The same things were measured in two ways. Each way mixes the same 12 hidden numbers, adds some noise and spreads widely along 7 directions of its own, which tell nothing about the thing.
In the rows, zero is written as 128.
Some things both ways: the first way, then the second way.
[104 142 113 137 147 134 128 139 143 139 145 161 145 132 128 105 117 104
 136 112 127 138]
[116 148 129  50 101 129 129 144 109 125  92 151 157 171 113 106 128 156
  77 134  93]

[147 125 138 117 130 127 107 111 134 109 145 117 128 134 148 163 162 139
 137 118 145 152]
[126 128 133 130 107 149 161 134 129 136 116 138 107 142 130 143 114 134
  99 127 137]

[104 131 154 119 112 134 142 119 125 108 127 128 134 122 117 122 124 144
 140 141 107 129]
[120 134 172 123 108  85 160 130 113 165 112  78 202 141 107 138  97 106
 124  76  99]

[ 82 144 132 133 125 131 135 140 130 138 139 137 132 130 131 115 123 101
 155 102 120 149]
[131 102 138 140 129 130 137 123 101 120 114 150 131  99 159 141 116  98
 141 111  98]

[151 135 166 129 127 127 101 116 138 116 115 111 128 139 164 144 144 141
 129 152 149 121]
[121 111 150 135 138 120 148 116 123 165 110 102 115 103 125 162 120 117
 164 110 145]

[142 126 161 127 126 159 121 129 161 115 145 150 149 125 158 119 160 124
 156 145 146 136]
[113 104 143 146 146 154 101  92  73 100  78 209 113  94 184  95 142  70
 149 142 109]

[128 128 148 140 122 128 134 126 185 111 107 147 142 123 143 110 135 111
 128 149 124 116]
[122 155 134 144 133 151 129 118 163 117 149 144  54 105 137 120 131 106
 140 123 140]

[122 146 119 138 123 108 109 132 144 111 122 136 132 145 136 134  93  95
 118 128 145 130]
[121 102  93  90 116 129 143 125 131 145 111 144 105 140 105 131 162 147
 137 152 130]

[127 142 125 116 130 110 158 127 121 115 144 110 128 143  90  97 145 111
 122 162 123 123]
[111 151 139 145 115 108 146 140 124 146 132  78 195 154 113 116 123 128
 127 108 154]

[126 177 128 130 131 104 124 142 105 100 128  87 143 169  98 125 104 118
 115 126 127 106]
[116 154 100  94 143 112 152 124 110 102 125 155 110 168 113 128 133  96
  76 123 137]

[108 150 138 105 126 105 113 134 105 139 122 115 134 159 138 119 131 149
 153 155 137 112]
[115 155 133  96 122 121 124 139 144 130 112 120 147 155 123 129 107 145
  87 114 120]

[ 92 141 113 120 125 111 150 129 108 109 134 118 138 129 101  95 101 152
 139 162 114 128]
[131 128 100 150 137 150  97 104 120 127 131 171  96 123 160  72 150 104
 134 175 138]

[121  95 162 112 127 117 102 125 148 133 101 109 108 122 159 139 142 150
 136 172 144 104]
[111 111 126 148 127 148 121 106 159 121 124 151 102 104 171 112 142 103
 151 144 134]

[114 134 130 131  97 132 123 118 145 125 136 153 127 123 116 130 133 105
 134 124 136 154]
[116  77 142 179 109 126 203 109  81  91 160 160 133 127 172 110 137  81
 146 120 135]

[111 128 139 120 130 146 133 117 154 129 133 138 144 113 109 142 140 144
 129 133 142 111]
[120 131 136 116 107 133 115 130 158 158  95 105 149 130 137 123 118 136
 114 114 139]

[117 119 124 132 107 155 138 147 157 100 169 165 138  96 109 164  86 144
  96  82 122 125]
[121 143  87 172 129 173  91 135 200 118 134 200  80 131 160  76 130 155
 113 189 176]

[111 121 145 134 120 139 130 155 142 127 127 134 110 113 123 132  95 143
 114 103 113 121]
[128 145 136 136 126 118 127 109 149 129 122 123 119 114 146 110  95 116
 134 121 130]

[108 108 127 113 111 127 133 121 146 115 134 155 130 115 140 155 113 127
 122 103 113 137]
[127 164 141 143  85 144 161 118 178 118 135 124 102 138 137 117  87 121
  97 115 118]

[ 93 125 139 132 146 125 109 115 107 134 120 119 112 121 112 123 130 163
 154 134 116 146]
[128 162 172  93  82 125 127  98 127 138  79 121 139 133 149  96  88 107
  91 100  94]

[130  93 130 129 145 160 136 136 170 133 114 132 127 107 173 107 129  94
 160 111 126 154]
[117 139 142 158 137 186  91 130 172  99 134 165  95 133 161 112 125 123
 120 117 134]

[157  86 137 123 165 164 123 143 158 109 130 114 117 107 164 140 128 139
 122  85 114 143]
[130 139 100  94 112 135 137 127 102 128 109 138 132 146 120 102 121 145
 111 164 120]

[128  97 157 104 128 135 115 161 145 123 139 143 101 120 106 135 118 159
 137 139 123 107]
[124 104  79  79 115 103 120 162 127 144  96 180 192 184 117  83 161 176
  96 184 120]

[140 116 124  99 111 129 141 134 136 132 115 103 117 129 149 112 132 125
 142 147 143 135]
[122 111  78 119 129 142 172 122 103  86 150 170  84 165 136  92 144 121
  97 173 150]

[125 114 144 123 131 133 134 175 142 121 163 154 103 132  98  91 115  95
 139 140 119 133]
[117  90  93 104 147 129 170 163  81 123 134 205 123 165 102 129 177 115
 104 163 127]

[ 93 139 129 124 123  96 114 170 151 130 157 160 123 140 136 122  99 112
 120 143 143 110]
[120 123 116 116 137 160 132 142 137 103 139 192  79 133 146 124 145 118
 107 148 107]

[ 99 128 136 109 114 139 144 125 141 145 133 130  99 105  91  98 167 119
 153 134 115 172]
[112 117 186 153 114 126 151 121 125 137 124  81 152 122 151 146  92 120
 128  71 122]

[132 152 126 110  84 114 127 127 154 107 147 159 163 152 163 168 134 121
 142 110 156 129]
[117 159 119 166 116 157 143 158 179  76 152 186 105 169 145 110 110 142
  61 125 137]

[144 128 155 173  97 149 138 117 187  82 120  92 138  83 164 140 138 163
 107 158 177 132]
[130 121 114 111 111 123 131 117 114 142 123 123 123 114 122  52 135 127
 153 157 150]

[106 142 139 117 143 141 130 127 165 114 140 136 148 112 121 138 139 140
 125 123 127 118]
[144  91 124 142 126 127 150 131  89 147 133 103 131  95 145 140 130 117
 167 128 128]

[153 125 129 137 145 156 139 110 158 125  96 108 149 122 153 109 162 149
 160 115 131 144]
[145 144 134 132 133 148 114 110 124 141 129 114  75 114 145 126 110 115
 121 115 147]

[108 136 133 119 110 121 127 153 157 110 158 162 143 135 124 136  97 113
 101 141 144  98]
[131 125 165 102 113 124 129  82 119 157  81  96 128 100 136 152  99  76
 148  79  89]

[122 125 143 144  96 134 129 157 174 131 151 153 128 122 154 130 128  94
 110 124 158 122]
[110 117 108 122 122 136 143 130 137 109 126 166 115 107 143 110 132 127
 143 154 133]

Other things, the second way, with their names:
(588): [100  91 118 154 113 149 134 109 134 127 108 165 117  97 151 102 147 121
 163 161 129]
(855): [137 104 138 159 113 130 138 129  97 153 129 102 153 130 146 116 134 144
 153 135 137]
(389): [128 117 114 112 127 134 142 122 112 155 122 114  99  98 117 137 139 121
 163 146 127]
(779): [123 131 113 103 113 154 140 130 142 144 117 136 109 118 104 124 119 125
 136 134 137]
(279): [133 117 125 100 135 141 110 142 167 154  89 188  89 121 138 155 142 136
 120 141 108]
(243): [135  83 111  78 128  90 109 122 105 184  66 118 173 135 116 124 145 161
 149 144 124]
(813): [126 109 129 152 103 138 159 120  84  81 145 156 146 154 175  72 135 105
 105 136 116]
(406): [119  96 142 110 148 138 126 124  61 148 102 159 146 143 125 121 160  90
 133 126 128]
(470): [116 109 126 116 106 140 132 120 113 141  90 166 126 122 150 119 148 110
 113 150  96]
(896): [157 131 109 139 112 114 147 119 125 119 130 113  91 106 141  75  93 158
 153 152 162]
(388): [138  79  98 145 142 106 116 138 155 154 127 128 178 154 159 161 133 148
 127 133 121]
(915): [104 111 146 140 114 130 136  95 120 111 129 114 152 119 155 126 114  82
 122  81 107]
(106): [126  84 138 164 157 128  99 116 119 153 122 131 152 109 171 136 138 115
 171 132 126]
(375): [118 116 139 135 142 125 105 117 136 144 110 140 136 131 142 110 133 119
 140 129 125]
(744): [ 83 126 111 129 145 146  94 112 142 106 112 174 101 105 140  86 152 125
 145 158 138]
(434): [ 96 115 124 154 126 164 111 121 132 119 109 185 129 124 165  95 146 106
 118 161 126]
(549): [ 87  80 105 153 172 138  88 137 162 163 116 173 149 144 143 150 173 142
 138 164 140]
(556): [149 131 105 109 108 131 100 118 174 148  88 156 108 110 147  98 118 154
 144 156 140]
(200): [114 116 123 111 121 127 119 134 109 105  94 199 167 158 139  69 141 113
 100 141 113]
(230): [116  83  77 129 138 120 141 119 103 107 106 204 136 129 154 114 167 117
 149 181 132]
(817): [133 115  98 110 149 121  97 120 142 140 108 182 153 116 159 126 130 109
 148 159 105]
(980): [108 145 165 131 123 139 131 117 130 134 132  99 147 156 128 143 104 112
  97  77 124]
(63): [108  95 128 183 132 127 131 125 143 135 136 138 153 113 167 115 138 100
 144 137 126]
(436): [137 117 102 132 103 119 141 148 135 140 128 121 153 144 137 102 142 151
 116 143 149]
(91): [ 80 131 109 136  98 170 131 123 162 118 114 187  97 107 149  88 148 121
 110 176 135]
(824): [ 93 108 143 139 126 150 117 168 147 126 126 153 190 205 137 122 155 163
  75 125 125]
(559): [141 137 124 131 107 117 120 121 144 127 126 117 162 152 134 101  98 162
 134 126 122]
(490): [110 142 138 125 130 135 155 139 141 143 138 129 106 159  98 148 123 121
  91 109 130]
(172): [127 107  98  94 111  96 166 159 119 154 134 102 166 168  99 122 145 166
 109 145 135]
(121): [146 122 103  89  95 111 132 110  94 136 105 126 139 107 124  68 118 130
 146 143 129]
(1053): [130 132 147 109 122 131  96 109 165 143  92 122 133 148 131  99 100 150
 128 112 131]
(606): [120 115 130 127 125 146 159 124 110 140 131 163  92 117 139 133 133  95
 120 144 118]
(219): [129 141  86 136 130 146 146 122 156 129 143 153  49 118 124 118 128 129
 119 157 183]
(883): [125 130 143  88  99 114 165 113  91 128  91 149 142 155 130 121 117 102
  85 114  98]
(276): [120 202 124 111 112 135 108 139 188 126 118 135 107 120 105 104  87 164
 119 135 137]
(242): [131  84 122 149 159 114  82 122 133 147  94 180 162 127 158 127 164 112
 169 132 119]
(772): [132 114 122 100 134 122 120 131 112 167 103 139 138 157 123 131 146 149
 121 151 122]
(901): [113 109 151 124 154 131 115 148 138 180 115 120 149 148 120 177 133 131
 115 112 114]
(185): [103 108 135 149 146 127  89 179 175 165 123 110 184 154 119 146 141 199
 127 123 140]
(207): [123 107 131 134 117 126 118 112 101 160 112 137 156 103 142  96 133 101
 150 132 133]
(640): [101 115 117 127 120 113 130 145 120 121 118 145 186 165 131 116 160 133
 106 129 117]
(931): [131  97 146 115  81  77 151 125 134 144 111 130 215 169 173 126 135 142
 107 104  98]
(912): [106 127 158 137 136 141 106 134 173 167 134  89 127 148 120 169 128 133
 102  74 131]
(138): [136 123  98  86 110 109 133 115 114 173 113 105 137 145 122 111 139 150
 123 150 170]
(1019): [126 119 169 148 135 144 121 124 129 150 115 137 135 127 145 157 123  90
 125  82 117]
(257): [123 137 107 131 133 139 122 135 141 136 133 126 110 113 134 124 124 144
 139 155 139]
(535): [112 110 147 110 103  90  92 143 155 182  74  64 252 122 137 125 115 176
 158 114 101]
(518): [ 94 125 150 157 131 152  97 156 153 150 112 151 171 142 150 123 139 150
 111 138 132]
(568): [123 108 142 116 120  87 182 132 107 144 126 119 172 169 101 131 124 119
 123  99 127]
(522): [121 105  96  99 134 115 126 128  94 140 120 126 148 137 133 124 154 115
 114 140 123]
(184): [144 111 137 111 107 133 119 118 106 135  90 145 144 145 168  97 115 140
 108 142 106]
(358): [125 172 164 146 127 174  68  75 217 156  86 128  50  93 150 138  81 120
 144  97 151]
(626): [114 111 110 172 157 132 139 136 141 124 152 138 123 134 136 133 131 109
 128 132 153]
(458): [128 154 160 121 152 135  66 105 145 142  82 118 129 112 166 163 100 118
 131  98  91]
(439): [115 117 141 152 119 122 104 102 152 156 100 144 132  94 159 124 139 109
 161 125 124]
(516): [103  92 106 139 143 121  99 111 117 136  95 166 133 108 158 108 172 117
 155 169 110]
(665): [145  99 151 113 118 113 174 115 108 160 125  86 113  94 126 152 103 104
 167 100 120]
(863): [ 90 136 140 101 137 143  59 111 183 142  67 117 136 112 134 148 113 158
 133 109 109]
(938): [117 150 148 118  94 134 119 125 151 117 107 135 154 136 147  99 101 145
 111 116 107]
(892): [132 121 119 143 116 112 157 123 118 142 136 132 137  96 137 113 123 104
 162 136 145]
(771): [107 129 117 117 113 141 108 148 160 154  98 124 152 169 115 129 151 170
  94 137 140]
(519): [124  86 142  94 142 141 127 137 101 144 104 153 125 140 136 163 154 106
 109 109  88]
(194): [ 98 116 125 131 177 178  85 119 150 134 119 180  56 124 138 158 152 102
 113 133 123]
(589): [120 116 110  94  96 112 127 127 138 169  93 100 143 117 126 129 123 191
 141 158 129]
(212): [124 125 112  70 107 140 151  92  99  99 113 163  79 129 152 104 124  92
  92 136 104]
(888): [108 121 125 143 155 144  69 108 165 132  99 150 105 117 166 127 133 122
 122 128 131]
(650): [111 120  97  92 148 128  89 153 161 144  94 179 154 177 124 118 151 174
  98 167 134]
(811): [119  80 120 125 109  97 196 128  94 118 120 148 176 132 149 130 129  96
 131 128 114]
(1048): [122 116 108  76 115 109 142 121  81 116  88 169 143 120 141  97 135 103
 110 142 118]
(17): [130 115 112 142 112  95 171 125  97 133 147 112 147 114 135  90 131 126
 159 153 145]
(845): [150 132 122 108 118 128 119 138 133 175 115 118 129 110 120 135 127 135
 151 135 119]
(29): [140 139  98  89 100 131 156 114 136 167 127 101  96 110 101 112 109 130
 139 149 160]
(524): [124 134 134 121 112 135 122  94 141 139 102 126 106 113 146 122 113 103
 123 110 135]
(798): [143 134 127 120 125 139 117 103 137 133 108 152  98 105 152 106 108 100
 137 125 141]
(37): [157 128 139 111  95 128 179 129  59 116 139 129 111 138 134  77 121 114
 114 131 121]
(747): [102 151 160 159 133 149  71 117 164 150 104 111 123 131 134  99 131 140
 127 109 156]
(597): [146 136 146 118 102 106 165 144 118 137 129 133 149 152 133 123 103 152
 113 121 119]
(324): [ 94 100 126 132 129 110 132 128 106 119 109 170 188 149 140  93 156 111
 128 138 123]
(414): [106 108 133  84 100 109 151 142 131 118  85 208 176 179 137 102 144 133
  80 137 100]
(971): [114 104 123 158 129 129 118 131 168 166 137 144 142 147 146 121 141 142
 126 149 146]
(73): [105 119 130 107 130 115 139 142 162 163 117 128 143 140 101 136 134 136
 128 121 142]
(36): [133 104 131 133 123 144 137 134 117 133 122 147 129 130 144 112 127 121
 127 131 128]
(48): [144  70 112 113 104  95 191 112  78 141 128 133 130 137 137 114 146 120
 149 148 119]
(111): [123  86 128 174 129 103 172 153  96 137 133 150 176 127 142 120 145 114
 150 139 134]
(30): [169 118 129  99 105 105 137 105  89 164 104 108 145 115 151 118 113 109
 144 128 110]
(842): [113 131 126  75 109 139 138 136 139 148 101 129 129 152  97 151 131 144
 101 116 111]
(533): [120 161 135 145  89 134 155 125 152 137 116 146 118 101 126  82 109 112
 137 142 148]
(469): [119 145 139 123 106 145 138 111 151 129 109 139  94  95 141 117 110 106
 134 121 133]
(926): [133  99 158 151 149 128 118 107 121 164 123 108 128  87 155 159 119  92
 178  94 130]
(582): [138 132 131 130 123 123 116  99 114 110 127 120 129 124 154  85 102 115
 135 112 130]
(745): [100 126  94 127 141 154  80 115 157 126  94 179 112 117 161  94 148 132
 128 182 138]
(343): [126 132 146 125 132 120 110 129 161 167 104 125 137 110 133 161 121 119
 142 102 118]
(785): [125 119 107 119 119 146 110 118 133 118  89 185 126 138 162 104 133 124
 106 155 123]
(809): [141 124 137 129 121 160 148 132 121 108 147 165  78 141 149 119 130  97
  95 112 124]
(238): [148  99 146 119 124 112 182  94 114 142 132 142  74 104 150 166 117  70
 146  96 110]
(668): [ 95  94 106 135 113 133 129 103 114 113 117 167 137 103 172  54 155 112
 151 180 140]
(716): [110 139 107 139 132 161 136 122 145 104 146 161  77 116 136 100 125 119
 130 161 141]

Some of these things the first way, each followed by its name:
[143 134 129 116 110 110 100 114 107  96 105  93 141 155 192 156 111 147
 154 120 137 148] -> (559)
[120 145 155 116 122 120 108 141 121 108 133 100 101 127  86 134 121 155
 132 148 131 129] -> (243)
[111 134 105 122 142 113 117 142  88 133 127 109 112 152 116  96 106 121
 150 124 121 156] -> (980)
[ 99 105 156  82 127 173 127 134 169 100 173 186 148  88  87 152 127 168
 112 142 109 100] -> (434)
[ 77 138 135 130  91 116 127 134 130 150 136 140 118 117 117 106 120 146
 128 184 165 118] -> (668)
[151 124 142 117 128 139 103 125 173  98 148 126 139 105 155 194 146 191
 109 108 156 122] -> (184)
[ 87 116 132 114 125 123 131 160 120 132 145 130 102 118 126  98  93 116
 128 145 116 135] -> (716)
[108 159 126 180  91 145 178  84 136 113 122 108 189 120 157 116 152  92
 137 115 136 149] -> (892)
[142 110 132 137 149 127 122 132 143 133 116 121 135 137 153 130 141 156
 139 122 138 111] -> (30)
[129 115 148 141 113 109 115 136 132 138 118 114 109 140 156 131 136 122
 155 141 153 132] -> (556)
[108 107 156  82 132 155  97 141 160 123 123 152 133 116  96 131 138 172
 141 155 122  95] -> (212)
[140 123 157 135 116 101  79 137 146 124 117 164 125 161 151 148 126 153
 134 156 158  98] -> (439)
[137 130 115 117 137 124 111 103 131 128 114 119 145 137 181 148 131 142
 154 127 156 143] -> (824)
[123 132 128 131 135 152 126 120 143 134 130 172 153 131 128 132 120 124
 140  99 123 130] -> (883)
[115 128 127  88  97 113 146 115 111 118 108  77 141 138 138 161 141 148
 147 108 113 121] -> (388)
[ 84  91 153  96 110 133 125 130 138 137 156 166 106 107  93 107 162 139
 148 184 127 134] -> (91)
[104 157 118 170 104  88 104 166 133 142 138 164 118 157 123 140  68 100
  97  99 151 110] -> (238)
[ 69 166 129 138 115 102 143 141 102 108 160  90 116 125  63 100 120 108
 119 146 110 144] -> (926)
[ 71 181 124 131 104  95 137 156 132 113 180 178 156 149  66 130  87 102
  93 134 125  89] -> (343)
[110 165 146 141 107 147 140 110 150 104 116  99 130  93 120 144 124 149
 129 106 124 157] -> (896)
[122 125 123 171 117 125 139 141 107 165 109 107 124 148 178  86 117  97
 171 127 161 147] -> (798)
[101 153 127 120 105 129 128 107 148 128 115 169 150 123 117 139  99 137
 127 135 130 117] -> (48)
[147 146 137 130 112 120 122 121 174  99 120 114 145 126 150 170 134 156
 102 128 163 106] -> (172)
[128 124 145 133 119 131 119 115 128 104 118  86 122 124 111 134 155 138
 141 132 130 145] -> (524)
[ 88 143 140  98 136 111 106 124 102 132 159 151 132 140 115 129 129 165
 149 168 134 120] -> (518)
[120 149 120 142 106 117 146 143 149 126 125 101 123 125 132 130 124 122
 115 108 146 133] -> (888)
[107 141 139 121 138 122 122 138 154 110 139 144 143 130 133 123 110 125
 111 152 133 106] -> (389)
[101 127 111 123 126 124 140 149 118 147 155 144 123 135 112 116 111 101
 142 109 131 140] -> (785)
[ 94 157 138 124 112 120 142 143 136 114 138 161 149 140  93 114  86  97
 137 140 111 104] -> (242)
[ 79 175 123 131 100 116 161 107 149 112 130 140 162 120 112 122 115 115
 114 139 120 122] -> (516)
[154  98 141 133 106 128 104 112 129 118  99 118 127 129 179 166 122 189
 135 123 148 124] -> (971)
[ 92 167 124 151  95 141 142 147 145 118 168 178 165 124 123 129  74 110
 125 123 159 119] -> (200)
[122 117 153 146 131 112 110 154 160 138 137 155 113 135 147 141 126 108
 132 118 137 117] -> (279)
[ 83 105 140 113 145 129 130 152 136 175 120 144  94 115 125 111 116 130
 142 126 120 117] -> (535)
[145 133 159 134  89 143 143 111 149  71 127  94 125 107 104 141 142 116
 119 126 112 154] -> (568)
[144  91 134 102 168 159 147 159 175 157 113 165 128 128 152  98 139 111
 144  87  86 113] -> (458)
[111 119 128 123 145 123 128 140 107 148 123 127 116 136 148 110 107 140
 148 123 118 130] -> (901)
[ 97 151 120 154 101 114 135 162 131 131 149 134 117 137 106  85 111 111
 145 149 161 146] -> (121)
[172 102 137 115 158 131 100 122 166 124 113 137 117 132 171 138 157 161
 147 134 148 137] -> (855)
[145  99 153 117 121 138 105 122 118 109 115 113 111 129 145 126 129 132
 155 141 117 151] -> (358)
[103 130 115 118 122 110 140 136 119 130 142 121 116 144 112  86 138  70
 154 146 126 160] -> (842)
[109 151 160 119 112 105 118 106 120 103 114  94 128 133 118 130 147 168
 134 178 129 121] -> (17)
[107 187 110 153  88 120 144 130 140  84 140  90 157 123 121 138 104 128
 107 112 150 143] -> (582)
[105 112 134 120 129 144 123 132 148 138 127 160 126 117 131 117 131 119
 155 113 113 147] -> (938)
[124 162 120 128 115 112 115  82 144  97 114  94 173 132 181 168 150 159
 140 140 169 139] -> (813)
[105 150 118 122 116  96 125 122 119 105 118  84 114 137  89 114 138 136
 143 146 127 154] -> (912)
[105  94 187 108 144 170 108 117 159 100 126 128 118  88  88 139 158 151
 140 141  90 128] -> (469)
[127 135 136 129 136 123 111 133 163 129 121 132 147 139 175 136 137 129
 146 139 165 114] -> (519)
